Every row belongs to one group in each of 3 separate groupings. Each group adds its own fixed numbers to the row, and there is some noise. The rows also spread widely along 11 directions, which tell nothing about the answers.
(in the rows, 128 means zero)
Some rows, each with its group in each grouping after it:
[152  95  78 193  86 135  52  97 113 107 133 177 108 143  96 129  97 135
 166 134 141  86  86 164 148 145  36 140 116 152 125  90 130 175] => (1) pubu fop
[126 185 109 132 146  82 133 108  96  91 117 119 139 108  91 133 148 133
 122  97 117  91  91  85 126 115 127 144  92 152 142 129 168 164] => (1) podot fop
[147  92 150 183 147 119 113 122 109 120  63 104 181 131  86  81 119 149
 141 104 164  98  67 136 199 119 173 190  88 122 109 117 171  86] => (2) Seda nifub
[137 168 166 163  99  97 127  77 165 145 141 155 117  88 118 160 151  75
 127 137 101 127 116  79  90  96 159 122  78 152 151 147 123 154] => (3) pubu zed
[128 150  83 144 147  84 169 115 146  79 107 146  87 138  90 121 141 170
 163 112 101 112 129 130  86  64  83  91  92 122 219 134 150 190] => (0) gido zarib
[150 162 120 119 165  79 161 124 115 105  96  77 153 126 115 119 157 174
 100 108 124 150 163 141 131 122 156 129  84 101 160 154 140 120] => (0) gido zed
[128 160 116 165 152  77 152 135 128 123 128 128 153 139 140 124 150 181
 125 122 119 128  65 112  67  83 113 111  61 134 172 140 125 185] => (3) Seda nifub
[ 72  83 131 176 142 126 123 177 175 148  92 175 107 150 110 102  70 116
 207 135 146 107 106 116 111  99 111  92 162 127 162 104 123 141] => (2) zat zarib
[130  96 146 151 143 152 133 144 138  88  75 150  24 154  93 107 148 155
 166  97 147 115 108 189 157  89  89 137 135 147 162  71 117 133] => (0) zat fop
[ 83 155 179  49 185 109 164  83 147 124 101 118  70 121  93 129 160 104
 143  76 105 148 212 142 162 126 179 126 127 141 161 142  71  75] => (2) podot fop
[122 190  80 148  95  98 104 117 126 106 101 136 167 113  68 130 130  88
 119 119 140  69 157  66 148 168 154 131 127 124 102 112 187 152] => (3) pubu zed
[110 172 130 126 141  75 117 126 112 167 158 105 194 102 159 151 124 127
  75 130 100 139 105  75  88 153 162 121  98 135 120 155 108 149] => (1) pubu zarib
[ 82 133 165  92 179 135 168 175 135 161  85 126 125 113 137 115 117 105
 131 136 102 157 148 109  89  89 174  99 141  87 170 123 112 142] => (3) podot zed
[165  72 177 204 116 106  98 152 147 136 123 124  70 135 133 136 148 143
 139 113 183 132  61 158 166 113 113 170 126 184 133 126  87  95] => (1) pubu zed
[148 101  76 166 112 156  80 175 136 134  91 113 189 125 136 107  81 155
 114 192 151 170 204 190 135 182 114 132 147  67 106 131 113 112] => (3) gido zarib
[146 139 121 144 133 155 109 206 115 111  79  80 122 133 140 121 158 168
  71 146 168 173 183 182 152 173 135 144 148 107 103 106  98 119] => (3) podot zed
[101 167 141 132 140  73 122  94 135 124 150 125 133 124 100 146 147 115
 120  91 125  89 121  79 130 135 158 138 109 176 138 129 126 139] => (3) podot zarib
[ 74 104 190 160 159 155 143 229 190 165  80 157  74 139 139 109 132 119
 142 142 154 157 111 128 103  85 167 101 170 131 138  94  74 124] => (3) podot nifub
[173 101 133 210  93 160  84 112 140 112 103 156 126 102 128 124 100 108
 157 169 141 130  76 146 124  84  94 164  96 126 131 120 150 134] => (0) Seda fop
[160  92 150 155 101 169  65  79 122 159 142 141 131 107 150 146 102 110
 116 163 117 157 131 175 136 156 105 152 115 132 114 110  97 129] => (1) zat zarib
[ 74 134 143 120 176  43 152  93 130 142 152 135 128 147 109 129 115 131
 173  65 114  73  81  78 117 109 136 112 106 179 181 139 121 143] => (2) zat zarib
[122 128  88 213  95 130  67 179 159 122 111 140 165 140 125 128  94 142
 129 176 174 128 147 129 117 162 102 119 144 130 102 114 120 148] => (3) podot zarib
[159 228  82 132 113 105 160 145 131  70  95 109 106  82 117 154 173 125
 102 147 122 154 180  96  87 112 113 107 111 114 165 162 162 180] => (1) podot zed
[108  70 194 194 147 113 119 157 176 145  72 158  89 142  86 100 118 131
 189 109 154 122  70 138 150  66 152 142 121 150 143 111 107  92] => (1) pubu fop
[149 134 155 140 120 162 135 162 157 117 104 132  30 120 131 139 181 125
  96 124 135 157 159 164 131 117 129 131 147 140 144  96  94 130] => (0) gido zed
[102  82 146 132 153  63  94  80 146 144 148 124 132 177 101 126 102 137
 191  91 173 105 160 156 181 165 117 131 125 168 149 140  76  84] => (3) podot zed
[ 56 166 155 140 161  76 121 171 163 167 141 140 134 142 133 135 128 114
 132 101 148 108 116  71  98 149 169 109 145 173 109 114  92 120] => (3) zat fop

New rows. What belongs after each?
[ 66 147 122 109 149  65 131  67 185 148 157 174 122 171 108 131 119 121
 192 104 122 109 166 114 103 131 115  73 106 157 172 136  79 141] => (3) Seda nifub
[ 56 155  75 155 130  83 101 155 129 123  90 151 187 157  47  98  93 116
 148  92 145  30 116  51 153 162 160 115 147 130 102  76 189 163] => (3) pubu zarib
[164  96 101 129 150 106 132 161  83  98 126 102  75  97 152 128 111 129
 160 114 171 112  85 154 164 135  74 184 166 154 156 158 116  91] => (2) zat fop
[152 135 115 131  97 105 105  84 172 128 157 146  94  91 144 160 121  71
 150 156 148 139 172 132 140 146 108 128 142 146 137 177  87  95] => (0) pubu nifub
[128 155 154  92 191  66 200 157  92 137 114  76 127  74 150 124 161 124
 100  89 114 127  65  75 124  89 192 160 113 131 166 185 125 101] => (2) pubu nifub
[106 102 131 104 178  71 128  91 120 163 151 127 164 156 128 114 113 161
 151 102 119 129 127 151 133 141 126 112 104 132 161 145  87 118] => (1) gido nifub
[ 93 193 133 127 109 129  86  95 151 143 142 154 127 146 108 160 157 108
  92 121 109 129 184 108 110 178 133  87 108 155 108  89 100 183] => (1) podot zed
[ 82 151 114  67 167 147 164 160 121 133  84 121 128  97 132 118 105  99
 123 141  88 152 186 111 103 118 150  97 156  76 166 136 121 144] => (2) podot zarib
[ 93 107 143  76 195  86 139  91  88 151 139 103 151 159 133 116 111 160
 128  79 104 111 114 143 140 142 136 123 108 132 160 116 102 125] => (0) zat zarib
[119 185  99  65 170 115 156 182  87 103 116  88  88  94 148 142 161 129
  86 112 131 145 153 118 123 149 123 139 164 130 140 144 106 129] => (1) podot fop
[126 162 183 170 113 150 128 185 164 130  82 120  55 124 121 141 205 133
  63 108 142 157 135 130 137 135 181 135 127 160 102  89  86 126] => (2) pubu zed
[141 191 103 125 122 125 133 112  97  88 132 141  80  86 113 152 160 106
 110 118 101 105  96  97 102 106  96 137 113 155 154 118 152 192] => (1) podot fop
[ 97 164 111  92 155 145 135 164  79 164 115 126 182 114 161 120 114 116
  85 136  79 136  98  82  68 131 137 103 121  85 132  96 147 199] => (1) Seda zed
[104 132 118 101 148 147 112 157 118 160 113 126 163 107 160 120  93 101
 121 156 120 157 155 130 106 153 138 132 145  91 116 129 103 116] => (3) Seda fop
[134 100 146 129 125 170 113 133 138 145 102 129 124  84 140 127  94  84
 133 178 120 164 165 151 127 118 141 146 148  94 138 137 110 108] => (3) podot zarib
[139 146  94  61 153 109 127  80  70 130 141  89 176 120 156 133 114 127
 102 120 105 137 167 142 135 170 115 133 107  96 143 144 120 131] => (0) Seda zed
[152  87  90 126 123 188 122 169  77 124  98 134 106  96 157 116  91 120
 112 165 102 132  88 157 109 105  78 136 156  76 156  96 139 177] => (0) pubu zarib
[119 140 135 123 127 139 118  99 131 111  69 138 110 148  65 109 149 124
 137  94 131 113 162 140 175 135 144 136 114 122 127  79 152 134] => (1) Seda zed
[121 127 165 120 170  69 143  66 108 131 128 120 139 108  82 120 136 113
 148  63 110  82  83  99 164 107 176 175  82 166 150 143 144  96] => (2) gido fop
[105 135 111  92 164 107 140 116  98 115 102 109 121 166 109 112 145 167
 127  75 125 117 153 153 156 153 117 121 110 128 153 105 111 140] => (2) Seda zed
[106  97  80 142 111 177  70 145 123 139 112 168 142 155 129 105  79 113
 145 148 152  96 128 148 148 169  84 117 165 105  99  62 131 154] => (0) Seda nifub
[104 132 112 149 151  85 134 163 150  91  74 121 114 120  76 109 106 113
 191 107 182  95 150 107 176 122 139 147 158 139 140 155 147  78] => (2) podot fop
[105 141 120  76 156  77 140  65  83 138 127 133 153 113  87 123 112  89
 149  81  91  69 102  74 147 123 147 131 111 122 162 127 168 151] => (1) pubu zed
[103 166 116 124 124 103 108 142 178 149 166 146  93 129 177 169 134 120
 114 154 125 175 179 136  67 155  98  76 131 147 137 153  31 138] => (0) pubu fop
[ 93 152 154  90 172 115 154 179 115 129 135 118  49 115 143 141 167 113
 107  87 135 118 105 109 123 122 141 144 166 174 146 112  81 124] => (3) podot fop
[ 98 104 101 123 123 110  79  37 144 127 154 186 110 175  80 131 101 123
 199 109 127  88 159 158 159 156  63  95 119 158 153 100  99 158] => (1) podot nifub
[ 86 122 127 142 135 125 106 158 131 150 126 173 106 119  99 121 107  82
 155 105 134  70  77  79 134 124 135 139 168 157 121  85 148 143] => (1) gido fop
[101 104 104 117 142 114 116 152 114 111 116 124  68 158 107 121 136 152
 130  78 149  92 128 153 178 162 101 139 166 159 138  94  90 125] => (2) pubu zarib
[163  80 106 143 117 173 109 135 104 135 108 132 125 114 166 118  86 131
 148 173 122 165 127 185 114 118  63 133 122  85 162 132 109 149] => (2) Seda zed
[126 107 106  80 166 125 152 188 107 135 101  93 114 113 165 114 109 122
 138 137 152 158 166 152 135 139 119 139 178  90 160 151 101  94] => (3) Seda zed
[142 107 135 166  95 136  66 163 163 141 109 116 117 137 127 134 130 119
 109 147 192 152 198 175 185 204 140 151 167 137  76 117  72  69] => (3) pubu zed
[120 108 160 142 169 125 133 177 121 160 115 108 140 117 185 119 117 150
 119 136 128 177  82 144  93 104 133 142 107 123 141 150  74 110] => (2) Seda fop
[112 147 138 123 175 121 174 180  93 117  82 111 100 127 120 103 161 158
 107  84 126 106  65 115 128 105 149 138 126 132 150  95 146 155] => (2) zat nifub
[182  80 111 150 122 145  89 132  93 111  88  87 142 120 126 114 119 171
 102 144 148 160 142 205 185 160 108 177 122 100 118 131 112  96] => (1) pubu zarib
[189 133  97 181  81 158  97 109 120  70 112 144  59 116 105 133 155 126
 126 132 162  97 107 167 172 138  71 163 131 155 122  88 156 151] => (0) zat nifub
[158 145 147 159 126  74 160 147 143  97 104 103  67  88 108 142 167 109
 138  97 162 111  98  94 157  96 150 168 127 169 160 169 136  95] => (2) pubu zed
[143 154 170 142 126 119 135 145 146 122  78 104  92 109  99 132 181 121
  95 107 145 145 146 124 165 129 183 154 123 139 115 122 122  98] => (1) pubu zed
[111 114 131 149 131 102 110 125 134 132 117 146 127 122  89 111 117  81
 166  95 174  52  76  79 184 130 154 175 155 167 112 109 162  97] => (3) Seda nifub
[112 167 188 151 173  93 162 156 128 150 132 115 112 117 162 136 183 159
  84  96 104 147  39  98  64  70 165 142  69 170 151 125  92 151] => (3) Seda fop
[107 178 119  76 150  88 148 151 138 154 138 112 132  85 156 150 137  84
 106 136 127 149 165  83 115 154 163 115 160 123 133 175  95 103] => (1) pubu nifub
[113 205 125 110 130 122 151 112 117  94 112 148  56  95  82 140 179  81
 116  85 106  74 120  78 127 118 147 147 132 164 136  88 163 164] => (3) zat fop
[127 123 113 160 135  92  92 159 136 119 114 106 140 147 126 124 124 160
 122 117 177 126 135 150 162 170 125 144 133 143  99 131  96  90] => (0) pubu fop
[149 152 110 136 156 100 127 164  94 154 172  90 164 129 201 141 163 197
  50 138 117 171  97 156  71 156 115 125  92 132 134 144  69 167] => (3) gido nifub
